There are 3 ways to turn a row about zero (a turn may also mirror it). The second row of each pair is the first, turned, with some noise. The first 27 pairs use one turn. New pairs use 3 turns, one after the other, and a turn may come again.
In the rows, 128 means zero.
Known pairs, each followed by its turns in order:
[ 90 156 119  96  84 170 130 171]
[174  95 163 171 116  90 163 106]
z659

[152 133 120 166  86  99 102 129]
[117 100  77 125  95 118 102 146]
z438

[ 83 167 134  80 164 115 168 107]
[146 114 193 168 171 110 128 130]
z438

[138  83  90 176 178 128 146 124]
[117 149  60 147 142 132  97 168]
z659

[112  85  94  95  88  84  81 153]
[119 166 132 107  75  98 114 195]
z438

[ 83 140 172 173 164 111 122 153]
[130 106 151 180 104 194 123 118]
z438

[117  82 176 118 167 143 158  91]
[ 92 121 125 123  70 144  96 177]
z659

[ 94 105  90 101 155  80 141 112]
[131 156 179 137 151 124  79 166]
z438

[119  90 116 103  93  93 164 169]
[ 72 175 132 149 124 107 132 173]
z438

[119 149 151 107  95 123  77 140]
[149 132 171 157 116 119 124  84]
z27

[172 137  94 168  83 129 124 167]
[ 68 102  75  99 112 128 124 139]
z438

[173 164  97  83 118  96  94  94]
[132 181 102 146 144 132 127  55]
z27

[141  79 156 146  92 141 140 141]
[102 174  86 143 110 133 143 110]
z438

[111  79 163  83 163 140 177 114]
[ 97 135 136 149  47 129  93 147]
z659

[123 106 113 140 127 175 126  96]
[117  93 135 153 143 141 101 152]
z659

[122 116  98  78 138 145 160 174]
[150 141 121 184  87 114 118 101]
z659

[126  79 167  79  93 115 102 150]
[ 91 124 185 162  97 125 163 101]
z27

[ 93 133 122  93 171 156 176  83]
[126 119 101 165 177 187 139 167]
z27

[111 122 156  84  94  96 111 120]
[116 164 178 155 119 146 142 110]
z27

[117 158 146 144 132  95 130  81]
[121 147 149  74 150 116 113 148]
z659

[ 82  89 172 178 128 113 149 113]
[102 109 180 101 142 141 106 181]
z27

[158 153 150  92 107 139 179 166]
[ 89 122 120 143 169 106 191 142]
z438

[135 102 119 161  77 171 123  85]
[148 100 156  74 154 141 170 114]
z27

[105 111 141 108 128  78  98 154]
[102 154 162 164 117  99 113 126]
z27

[107  89  96 160 141  97 137 118]
[ 97 145 127 102 163 100 127 162]
z27

[175 173 137  90 104 164 144  94]
[140 137 202 140 128 173 108 113]
z659

[117 145 129 149 123  84  95 100]
[115 122 118  69 156 114 126 120]
z659

New pairs, each followed by its turns in order:
[ 96 168  99 143 167 125 127 115]
[139 110  66 117 137 122 150 104]
z27 z659 z27

[105 159 163 123  79 179 151 105]
[184 103 106  71 134 127 135 161]
z659 z438 z27

[110  80  91  91 130 146 145 127]
[ 93 154 137 175 129 147  89 104]
z659 z27 z27

[104 162 170 152 109 174 108  82]
[ 91 151 130  90  89 112 153  69]
z27 z659 z438

[172 109  77  78 107 132 159 162]
[188 144 145  75 157 147 174 156]
z659 z27 z438

[ 82 106  93 136 168 152  90 145]
[ 98 201 160 143 153 130 126 134]
z438 z438 z659

[157 136 155 114 167 155 130 163]
[107 157 105 124 163  83 149 132]
z659 z27 z438

[110 160 161  91 104 170 147  83]
[190 103 156 106 104 101 139 111]
z438 z659 z659

[168 128 100 124 119 148 160 109]
[107 143 131 171 135 138  98 131]
z27 z438 z27

[125 172 118  87 118  93 140 114]
[128  98  97 141  87 141  95 113]
z27 z659 z27

[111 128 155  97  83 159  83 127]
[149 134 164  81 107 100 126 167]
z438 z659 z659

[130  79 141  88 141 133 147 120]
[119 100 160  86 144 119 129 168]
z27 z438 z659

[155  89 161 132 147 154 123  87]
[ 68 124  94 151 141 129 131 116]
z438 z438 z27

[133 170 120 145 158 176  99 100]
[146 111 151  83 150 110 167 151]
z27 z438 z438

[141  93  97 154 177  92  96 122]
[127 184  93 116 152 118  78 139]
z659 z27 z659

[133 111 135 176 163  97 121 106]
[112 124 142 117  70 114 158 126]
z659 z438 z659

[ 82 151 157 159 104 112 121 136]
[ 96  90 138 144 125 183 131 115]
z659 z438 z438

[162 162 168 100 133 103 157 134]
[131 121  79 107 142 126 163  81]
z659 z27 z438

[ 82 149 139 156 129 152 101  89]
[165 103 117 130 121 115 192 126]
z27 z659 z27

[ 96 171 119 159 117 134  79  86]
[169 159 128 143 171 132 130  71]
z438 z438 z659

[ 99 169 156 150 114 124 174  89]
[133  97 124  82  88 133 137 182]
z659 z438 z27

[ 95 167 137 145 101 156 147 113]
[153 135 109 104 141  97 105  89]
z438 z438 z27

[145 131 130  80  80 117 119 123]
[143 126 128 103  81 126 173 141]
z27 z659 z659

[168  94 172  91 169 177 168 158]
[125 159 140 144 110  58  58 132]
z659 z438 z438

[168 167 145 122 128 111 174 142]
[161  73 151 117 103 132 133 157]
z438 z438 z659

[156 111 176 137  79 164 124 132]
[ 96 149 145 154 171  97  84 117]
z438 z438 z27

[110 165 177 134 171 140 128  78]
[ 99  67 107 102 117 101 177 125]
z27 z659 z27

[103 148 166 150 170  96 136 144]
[169  99  90 151 155 102 111 110]
z659 z659 z438

[ 91 115 161  78 120  97 121 135]
[133 151  95 121 108 117  86  76]
z27 z438 z438

